There are 10 hidden switches. A switch that is on adds its own fixed numbers to the row, and there is some noise. The rows also spread widely along 14 directions, which tell nothing about the answers.
Known rows, each followed by its switches (1 for on, 0 for off):
[ 22 -11  -4 -51  13 -25  16   0  23 -19   5  -1 -34  32  62 -22  15  -9
 -13 -20  63 -28  -3  10  19  -3  29 -41]	0 1 0 0 1 0 1 0 0 0
[-24   4  35 -34 -26  13  -1  14   7  23  17  34  -4 -18  27  -1  25  -6
 -43 -23  37   9  21 -40  19 -19  48 -38]	0 0 0 1 1 1 0 0 0 1
[ -6  10 -28  31  27 -11  88   7 -19 -27  74  26  18   5  18 -37 -57 -45
  40  11   8 -17 -23  50  -1  15 -30 -48]	0 1 1 0 0 0 0 0 1 0
[ -2  -4   0  28  20  -6 -14  11  18 -21 -38 -23  -3   5  11  -8  -6   6
  -1  28 -15 -22  14  25 -28 -20 -17  31]	0 0 0 0 1 1 0 0 1 0
[ 42 -43  24  11   3 -19   8 -35  15  18   1  -9 -31  32   6  -4 -41  47
 -10  35  14 -25  -5  36  17  22  26  19]	0 0 0 0 0 1 0 1 1 0
[-12  12  -6  24  20 -12  55  -4 -23  54  -6  48  21 -15  -3  -4 -59   2
   0 -15 -44  52 -23  -6   9   4  35 -13]	1 0 1 1 1 1 1 0 1 0
[ 42 -37   5  75   7 -27 -33 -11 -16  54 -45 -18  13  48 -12 -12 -72  66
   4   3 -70   1   1  -8  -4  19  70  42]	0 0 0 0 1 1 0 0 1 0
[-39 -62  12 -66 -36 -10 -46 -50 -29  -9 -18  -2  44  -3  15  27  48 -29
 -18   2   7 -35  16 -43  36  42   0 -19]	1 0 0 0 0 1 0 1 1 0
[-49  63   9 -17  27  33  37  -1 -15 -22  14  -4 -17 -16 -22  31 -36 -12
  22   6  41 -10 -10 -37  42 -23   4 -11]	1 0 0 1 0 1 1 1 0 0
[-47  27 -14  38  -6 -18  16  -2 -38 -42  12 -23   8  22 -31 -11   9 -81
 -12 -42   3 -24  37 -58  21 -45 -53  -6]	0 1 0 0 1 1 0 0 0 0
[-16  -1 -20 -38   7   2  -7   6 -12 -54 -17  -2  16  -3  29   3  28 -55
  24  -6  30  -6  20 -16  27  -2 -49   4]	1 0 0 0 1 1 0 0 1 0
[-20  14 -13 -34  19  -7  22  24  -9   9  36   4  31   1  15   6  10 -14
  10 -32  -9  30  -9 -12  11 -10   6 -48]	1 0 0 0 1 0 0 0 0 0
[-50 -57  12  31   7 -28  17  30   3  23 -14 -41 -22  34  -5 -32   2 -15
 -22  10 -18 -71 -32  29  18  20 -12   3]	0 0 0 1 0 1 0 0 1 0
[-24   5 -10  -9  39 -44 -16  13   2  -9 -38 -46 -23  46   4 -17   9   1
 -20 -32 -21   6  -2  19 -10 -32  40 -29]	0 1 0 0 0 1 0 0 0 0
[-19  32 -28  30  43   7 -13  67  -7  -5 -38  -9  10  15 -16   1 -19  20
  14 -29 -60  43 -12 -27   1  -5  32  13]	0 0 1 0 0 1 0 1 0 0
[ 39 -39  12 -13   5   2  11   9   1   2 -56   1  45 -35  23  19   3  75
 -28  14 -57   3   1 -24 -16  38  54  38]	0 0 0 0 0 0 0 0 1 1
[  5 -20  20  17  -7 -10  -9 -38  29  -2 -19  -3   0  -4  26 -20   4 -18
 -12  44  20 -37  33  26 -17 -24 -54  24]	1 0 0 0 1 1 0 0 1 0
[-22  17  12 -33 -11  19 -15  -8  -3   2 -30  54  -3 -37  -4  41   8  -1
 -15  26  22  39   7  -5  21   8  16  14]	0 1 0 0 1 0 0 0 1 0
[ 13   8 -25 -18   8  -7  40  -9 -18 -32   5  35 -24   8   0  -6  -7 -58
  19 -17  43  42  -7  17  53   2 -79  20]	0 0 0 1 0 1 1 0 1 0
[ -7 -46 -28 -72  34 -10 -14  39   5 -25 -45 -21  27  15  61 -10  33   1
  24 -17 -13 -37 -39   2  28  51  10 -24]	0 1 1 1 0 1 0 0 0 0
[-65  47  32  24  19 -13  48 -24   9  48   0  24   6 -29  -3 -29  -7 -45
 -35  -9 -15   2   7   5 -19 -79 -24 -33]	0 0 0 0 1 1 0 0 0 0
[  2  -4  -4 -24 -13   8 -30 -19   7  -1  21  11  40   0   3   9  39 -15
   3  -7  -9   4   9 -18   6   0 -67   1]	0 1 0 0 0 0 0 1 0 0
[  7 -40  10 -18 -13  -7 -20 -31  28  34  19  13   1  18  45 -21   9 -15
   9  26  34 -33 -13  45   5   6 -54 -13]	1 0 0 1 1 0 1 0 1 0
[ 10   5  -1 -19 -11  -5 -16  43   5  44   6  31 -46  36 -16  15  -1  35
 -38 -48  10  83  -1 -33  39   7  85 -19]	1 1 0 1 0 1 1 0 0 1
[-10  -5   2  15  30   5  -9  35  50   9   2  -5  -5   8  35 -19 -13  22
  15  44  -4 -40 -19  50 -19  -1   3  -8]	0 0 1 0 1 1 0 0 0 0
[ 17  14  12  82   1   2  -4   0  10   8   0 -12 -13  40  50 -76 -46 -19
  16 -13  19 -47  30  -4 -20 -44 -16   0]	0 0 0 0 1 0 0 1 1 1
[-65  18  21  58  -2  15   5   8 -16  68 -49  24  20 -22   1 -25 -43 -20
  -1   4 -44 -17 -17 -28   4  -5   5   6]	1 1 0 1 1 0 0 1 1 0
[-15 -17  18  -5  -9 -33  47 -40 -13  23  21  15  42 -34 -22  30   5  24
 -64   5 -43  23  12 -15 -17  -1  40 -23]	0 0 1 0 1 0 0 0 0 0
[ -1 -17  -3  34 -33  -7 -96  33   6  -2 -74  46  -4   9  48 -24   9   3
 -33  -4  -9  41  55 -26 -41   0 101   3]	0 0 0 0 1 1 0 0 1 0
[-24  13 -21  39   1  11 -10  34  -3 -26 -47  38  13 -25  12  -7 -19 -27
  11  27 -17  15  19  -8 -15  15   2  23]	1 1 0 0 0 1 0 0 1 0

New rows, each followed by its switches (1 for on, 0 for off):
[-32 -27  -5  27  -4  -4  29  33  -1   4  30   4  25   1  28 -23 -21 -13
   4  12  -6 -60 -21  -4   1  37  22 -35]	0 1 1 1 1 0 0 0 0 0
[ 18 -23  -4  12  -4 -17  17 -14  -8   0 -10 -21   6   9 -49  51 -18  40
 -21  18 -23  -2   6 -38  32  25   6  49]	1 0 0 0 1 1 1 0 0 0
[ -5   5 -12 -19  32   3  -5  19   8 -13 -16 -25  18   4   7  24  -6  21
  25  14 -17 -17 -10  -6   8   6   4   3]	1 1 0 0 1 1 0 0 0 0
[-27   2  -2  14  -5  11  -4   4 -19  11  12   2  10  13 -14  19 -31  -5
  23   5   4 -29 -20 -28  34  19  10  -1]	0 0 0 1 1 1 1 0 0 0
[ -8 -21   1  41   4  -3  22 -22 -13  19 -18   0  24  -2  21  -6 -64   6
  25  44 -12 -64 -15   1   3  34  19  10]	1 0 0 0 1 0 1 0 1 0
[-10  30  -8  20   4  18  13   2 -18   4   5  44 -12  13  21 -26 -42 -47
  31 -28  36  11  -4 -29  42 -14 -18  -7]	0 0 1 1 1 1 1 1 1 0
[ -3 -14   9  40 -17 -20  -3 -12   2  19  49  13 -63  68   0 -30 -42 -19
  -9   6  63 -35  -4  26  28   1  26 -27]	0 1 0 0 0 0 1 0 1 0
[  0  -7  -5 -26  10 -12 -10 -10 -16 -32 -46 -30  48 -13  10  17  28  16
 -17 -15 -39   3  20 -33 -12  -1   9   5]	0 0 0 0 0 0 0 0 0 1
[-31   7 -28   1  24 -10   1  19 -29 -61 -22 -42  32   1   7   9   6 -16
   6 -13 -26  -5  21 -31 -18  -9   5  -9]	1 0 1 0 1 0 0 1 1 0
[  5  19  13  27 -32  14  14  -3  10  19  22  67  16 -25  10 -20   0 -25
 -20   1  15  41  30 -17   4 -13 -31   3]	0 0 0 0 0 0 0 0 0 1
[ 45 -18 -22   3   4 -22 -13  20 -15 -35 -21   1   7  37  44 -30  -6   0
   4 -42  10  17  22 -32  16  16  48  -8]	0 0 0 0 0 0 0 0 0 0
[-16  -8 -23  26 -29 -28 -43  -9 -12  -9  15   7   0  39 -36   4  20 -30
 -28 -22   0  53  32 -13   0 -10 -22  -5]	1 0 1 1 0 0 1 0 0 0
[  8 -27   0 -63   9 -58  41 -57 -27 -56  -8 -28  -6   5  13  17  25 -15
 -42 -14  27  13  25  21   5 -11  11 -24]	0 0 0 0 1 0 0 0 1 0
[ 40 -36  -8 -12 -13  -9 -61  21  39  21  -6  -2  14  25  -6  21  47  36
 -17   6 -28  31  17  -5   0  11 -39  37]	1 1 0 0 1 1 0 0 0 0
[ -9  -1 -14  -6  -7 -25  32 -44 -69 -43   0   7  33  -3  -4   8 -29 -37
  -2 -32  -7  30  38 -54  18   6  39 -24]	1 0 0 0 0 1 0 1 1 0
[  7 -13 -10  33 -26  -7  77  34 -18 -81  33  21  17 -23  23 -22   3 -37
 -45 -22  25 -22  55 -78   6  11  27 -13]	0 0 1 0 0 1 0 0 0 1
[ 42   6  -1 -20 -13   1 -17 -20  24   4  51   6 -12  31  -9  17  17  23
 -14  -9  25  29  13   0   9  -8 -33  -2]	0 1 0 0 0 0 1 1 0 1
[ 34   1   0 -27   4 -15 -56 -29   0  -4 -10 -19  22  28   7  18  17  26
  -7 -26  -7  21  41 -38  -1 -29  16  -1]	1 1 0 0 1 1 0 0 0 0
[ 14  -9 -36  -3  -9 -26 -33  -3  -2 -22  51   1  34  39  37 -22   3 -18
  20 -23  -7  30  26  14 -45  -2  21 -68]	1 0 0 0 0 1 1 0 0 1
[-39 -11 -14 -19  10 -20   1  23   4  -3  32 -19 -15  37   9 -25  18 -42
  14 -12  14   5 -21  56  15  -1 -40 -48]	0 0 0 1 0 1 0 0 0 1
[ 55 -63   2  -7 -14  -5   6  23  47   6  -5   2  -7  16  40 -28  31  17
  -9  17  12 -23 -13  20  27  44 -72  46]	0 0 0 1 0 0 0 1 0 0
[  5  24 -15  50  19  -8  61  23 -27 -33  13   5 -11  -4 -40   3 -50   3
  -6  -2 -22  38  10  -2  -6  -6  13  20]	0 1 0 1 0 1 0 0 1 0
[-18  -6  24  10   5  14  13  39  38   0 -11 -15 -38  -7  -4   1  18  23
 -41  25  11 -15  12   1   1 -13  -8  26]	1 0 0 0 0 1 0 1 1 1
[-17  16  10 -27  36  27 -27  55  49 -17  38 -47  -1  13  18   5  33  22
  23  11  12 -47 -13  18 -16 -41 -45  -9]	0 0 0 1 1 1 0 0 0 0
[-19  10   7  -8   6   1  35 -24 -35  12  38  13  61 -20 -12  24 -30  10
   5  -6 -36  -9  -9 -35   3  11  39 -37]	0 1 0 0 0 0 0 0 0 0
[-20  40  -8   9   8  16 -10  47  18  -1   8   4  19 -23 -17  22  20  23
 -20  -6 -48  59  17 -13 -42 -30   6  -1]	0 0 0 0 1 1 0 1 0 1
[-42  64 -10 -15  57  -7  46  -2  31 -57 -39 -19 -19 -29  50 -20   0 -37
   3  23  30 -40   0  44 -49 -62 -22 -28]	0 1 0 0 1 0 1 0 0 0
[-66 -30 -14  26  -9   5  28  45 -21  -2   2   0   9 -11 -19  14 -31 -20
  21  46  -7 -40 -42   9  44  81   4  -1]	1 0 0 1 0 0 0 0 0 0
[-23  36  14  -6  43   9  65  -9  14  16  60  19  12 -14  15 -18 -29  -9
   8   2  -6 -13 -19  31 -19 -39 -15 -51]	0 1 1 0 0 1 0 1 1 0
[-11 -12  -3  36  -1  -2 -36 -16  -3  -9 -53 -23  10  12  19  -9 -37   4
  24  33 -16 -53   7   0  -8  20   9  19]	0 1 0 1 1 1 0 1 0 0
[ -3 -29  18   0  -2 -16 -51 -21  23  15  -7 -41 -32  40   2   3  -3  26
  -9  32  14 -33  10  38 -12  -6   3   3]	1 1 0 1 1 1 0 1 1 0
[  18   49   30    9  -23   33    0  -74  -29  -23  -37   60   25  -41
   12   16  -41  -19   -6   -5   51   -9   59 -110   40  -31   21   36]	0 0 0 0 0 1 1 0 0 0
[-54  14   5  16  -3  25  -1   3  -5  17  -2  53   8 -41 -22  27 -41  -5
  20  64 -16  15 -21  43  -8  31   8   0]	0 1 0 1 0 1 0 0 1 0
[ 25 -28  -3  18 -11 -12  57 -26  10 -17   3  10  39 -39  31   0 -32  15
  -2  63 -10 -33  14  18 -24  47  -4   5]	1 1 0 0 1 0 0 0 0 1
[ 31  10   2 -42   3  -6  37 -21   0 -31   3  22  22 -34  12  21  13  12
 -28  -6   5  54  40 -21  -3 -13   7  -4]	1 0 0 0 0 1 0 0 0 1
[ 38 -60  41  -3 -13 -28 -10 -32  28  36  45 -28 -34  58  10 -18   4  43
 -47   0  26 -47  12  13  12 -10  22 -11]	0 0 0 0 0 1 0 1 1 0
[ 18  -6  -3 -34  36  -7   2  37  46  12 -48  23 -14  -6  51 -19  25  29
 -23  -8 -21  31 -14  33 -29 -16  23  -1]	0 0 0 0 0 1 1 0 1 0
[-14  -9  13   5 -16   9 -31  18   7  -1 -23   6 -11   4  19  -3   6  16
 -29  -3   1  -9  16 -22 -18  -5  52   0]	0 0 0 1 0 1 1 0 1 1
[-21   6   5  -2  -7 -23  83   1 -33  -8  35  17 -42  17 -19 -10 -22 -42
 -26 -31  56  21  -4 -13  75   7  14 -28]	0 0 0 0 0 0 0 0 0 1
[ 36  28   3  -8  15  23  28 -25  10 -16  -1   5  22 -25  12   5 -17  15
  19  10  -3   7  12  -8   2 -12 -55  26]	0 1 0 1 0 1 0 1 0 1
[  7 -11   3  13 -15   9  -6  -8  16  32  11  32  19 -13   3   9 -20  14
  10  36 -19   5  -9  18  -3  29 -21  11]	0 1 0 1 1 1 0 1 0 0
[ 18 -52  13  32  -7 -26  35  -5   4 -14  -9 -18  36 -12  40 -40  -1  11
 -40   8 -34 -55  20  -3 -48   6   9   3]	0 0 0 1 0 0 0 0 1 0
[-11 -49 -24 -49  11 -36 -27  -4  32   9 -50 -48   6  27  16   7  68  -5
 -14   0 -35   0 -19  35   5  15 -78  13]	1 0 0 0 1 1 1 1 0 1
[-25 -13 -14 -21   2   9   7   6 -27 -18  26  15  42 -11   7  22  -4 -24
  30  11  -8 -16 -11  -6  19  31 -13 -15]	0 0 0 0 1 1 0 0 1 0
[-45 -23  14   6 -11  25 -37  44  33  24  -5  37 -25  -5  24  -4  -6  -2
  13  66  31 -25 -23  46  15  47  19  -5]	1 0 0 0 0 0 0 0 1 0
[-17  16  10  17  25   7  10  14   8  20 -34   8  -5 -11 -19   8 -17  15
  -7  16 -25  24  -3   1   9 -18  -3  31]	1 0 0 0 0 1 0 0 1 0
[ 17   8 -28  68 -19 -29  18 -36 -48 -70 -10   8 -16  21  -7 -24 -59 -45
   0   0  29  16  47  -5 -12  -4  10  12]	0 0 0 1 0 0 1 0 1 0
[ 32 -24  28  51   7  -5 -15  16  14   9 -38 -50 -41  68  42 -67 -21   8
 -13 -34  31 -74  30 -54  35 -29  13  27]	1 0 0 0 0 1 0 1 1 1
[ 66 -33 -26  13  27 -23   2  18  -3 -12 -64 -15  -2  24  15   1 -34  48
  19  11 -28  35  -3  16  17  40  15  58]	1 0 0 0 1 0 0 0 1 0
[-10  16  13  21   7  14 -33  27  51  14  -1  19  -3 -19  22   4 -17  41
  -3  60  -3   4  18  32 -52 -13  50  -8]	1 0 0 0 1 1 0 0 0 0
[ 17   6 -13  -7   3  -8  37   5   6 -39  12   5  14 -23  10  14   5   4
 -11  10   0  23  15   0 -12   5 -14   6]	0 0 0 0 1 0 0 1 0 0
[-14  14  12 -14  20  19 -37 -19  -6   6 -49  35  16 -11  37  -4 -32   7
  25  17   8  -1   3  -1  10  -2  49  -6]	0 0 1 0 0 1 0 0 1 0
[ -2   0  25 -23   7  -9  72   4  23  23  42  44 -11 -36  10   6   3  16
 -45  21  14  30  -9  42 -10 -12  10 -21]	0 0 0 0 1 0 0 0 1 0
[  2 -20   1 -59   8   6  62   9  -6 -24  39  -2  14 -17  14  21  20  -8
  -2 -11  16 -20 -18 -14  36  20 -42  -6]	0 1 0 1 1 1 0 1 1 0
[-21 -19  20 -21 -10   4  19 -34 -16 -38  30 -34  43 -13  -3  28  11   2
 -18  17  21 -71  26 -52  24   8  -1 -14]	1 0 1 0 0 0 0 0 0 1
[ 29 -41  -4  25  -1  -7 -23   6   5   4   3 -13  17  23 -21  14  -6  41
  -3  18 -39  -6   2   3  -1  24  -7  40]	0 0 0 0 0 1 0 0 1 0
[-32  -1   9   9 -25  10   5  -4 -26  63   1  60  42  -3 -15  -6   7 -34
 -14 -43 -23  29 -12 -60  64  16 -27  -6]	0 1 1 0 0 0 0 0 0 1
[-65 -13 -24  -4  41 -11  49  -6  -5 -47  -5 -29  23 -24 -14  20 -13 -28
  30  73 -24 -53 -30  67 -13  33 -55  -6]	1 1 1 0 0 1 0 0 1 0
[ 22   7   3 -15  -2  14   1  56  14 -15  42 -11 -47  46   6   1   6  26
 -12 -31  50   1   3 -31  45   7  36 -14]	0 1 0 0 0 0 0 1 0 1
[-35  28 -34  34  28 -21 -42  27  14 -24 -23 -28   8  27   8 -14  10 -13
   3  -2 -34   7   7  27 -61 -42  -2 -19]	0 0 1 0 1 0 1 0 0 0
[  1 -31 -13  -2 -10   4  15  16  24   8 -13  47  12 -14  24  -3   7 -29
  10  33  15  -6  -9   4  45  48 -65  25]	1 1 1 0 1 1 0 0 0 0
[-32  17  -3  21  18  -3   1  37  15  -3  20 -34 -12  24 -20  -6  13  -2
 -12 -10  -9   3   4  -5  -3 -29 -23  -5]	1 0 0 0 0 0 0 1 0 0
[ 34  -2   7  16   0  -9  38 -24 -29 -12 -33  18   0  -5 -15   6 -30  13
 -25 -14   8  39  29 -45  44   4  14  39]	1 0 1 0 0 0 0 0 1 1
[-34   6   0  28  15   8 -41  31  37  18 -25  -9   8 -16 -15  23 -12  56
  -6  60 -57  16 -11  50 -60   6  25  12]	0 0 1 1 1 1 0 1 0 0
[  7 -35   2   8 -20   8 -28  14   2  -6 -30  -1  23   1  18  -2  12  -4
   4   6   0 -35  10 -40  28  29 -23  37]	0 0 0 1 1 1 0 0 0 0
[-13  39   0  -9  41  18   1  19  10   2  30  -6 -32  34 -11  -2 -17 -11
  38  -2  36  -1 -28  37  35 -30 -50  -3]	0 1 0 0 0 0 0 0 1 0
[-15  28 -13   6  44   3 -39   9  14   0   2 -59   4  37 -26  28 -16  57
  23  14 -43 -23 -25  18 -30 -16  18  -5]	0 1 0 0 0 0 1 1 0 0
[-23   6  -1  21 -14 -11  37  -3   6 -40  -1  24   0 -35  -3   3   3 -25
 -38  35  11  -3  30   6 -22   5  -5   1]	0 1 0 0 0 0 0 0 0 0
[-21 -24 -11 -11   1 -26  43 -38 -69  33  38   3  54  26 -12  -5 -20 -52
  30 -48 -24  -4 -31 -19  64  17 -41 -32]	0 0 0 0 1 0 0 0 1 0
[ 16  17 -17  25  -7  20  -8 -17 -37 -28 -34   9   0  25 -12  12 -42 -13
  36 -13  30  -5   4 -67  77  30 -12  41]	0 0 1 0 0 0 1 1 0 1
[ 18  -4   1  -3 -35  -3  21 -22 -27 -22  54  43  -4   4 -11  13 -14 -24
 -11  -7  45  47  42 -24  34   9   6 -12]	1 0 0 0 0 1 0 0 1 1
[ 26   6   4  23  18  18  -1  -6 -16   7  29 -24  28  28 -13   3 -38  24
  35 -14 -19 -21   7 -47  26 -13 -18  21]	1 0 0 0 0 1 0 1 1 0
[ 18 -37 -18  34 -33 -58  27 -48 -30 -30 -27   4  20   9  40 -41  -5 -45
 -41 -20  -2   1  53 -18 -27   0   9 -14]	1 0 0 0 1 0 1 0 1 1
[-28 -20  17 -50   4 -12  42 -51 -28 100  34  74  76 -36  10   9 -18  -8
   9 -11 -60  53 -43  17  21  25  12 -61]	1 0 0 0 0 1 0 0 1 0
[-19 -26  14 -15  -8   2  40  16  26  10  67  12 -19  -8 -27  29  18  17
 -33  41  11 -10 -23  42   8  26 -29  -4]	0 1 0 0 0 0 0 1 1 0
[ 54  -6 -16  22   3 -47  24 -46  -9 -15  -1   5   7  18  10 -19 -19  -4
 -22 -19 -22  59  49   9 -33 -29 -11   3]	1 1 0 0 1 1 0 1 1 0
[ 39  -1 -18  32 -16  -1  35 -40 -38 -54  19  28  14  -4 -19  16 -43 -39
  28  22  31  10  35 -15  41  19 -65  50]	0 0 0 0 1 1 0 0 1 0
[ 51 -37  -7 -31   3  -8  33   0  12 -29   6  -1  31   6  89 -21  -9   8
   8 -13  30 -78  14 -60  14  29  41 -25]	1 1 0 0 1 1 1 0 0 0
[-38  29  35 -32   9  15  -9 -77 -53  -6 -10  -1  17  -8   1  19 -40 -19
  24  -1  41 -30   6 -27  39 -28  22 -22]	0 0 0 1 0 0 0 0 1 0
[-64  10  17 -11  21  10   3   7  -2  38  28 -22  25   6 -10  -6  11 -14
   4 -12 -37 -32 -28  15  -8 -34 -35 -40]	0 1 0 1 0 1 0 0 1 1
[ 27 -20  -2  14  -6  16 -54 -19 -10  52 -55   9  32  31  36 -10 -36  19
  40 -14 -24 -28  -5 -57  35  28  12  28]	1 1 0 0 1 1 1 1 1 1
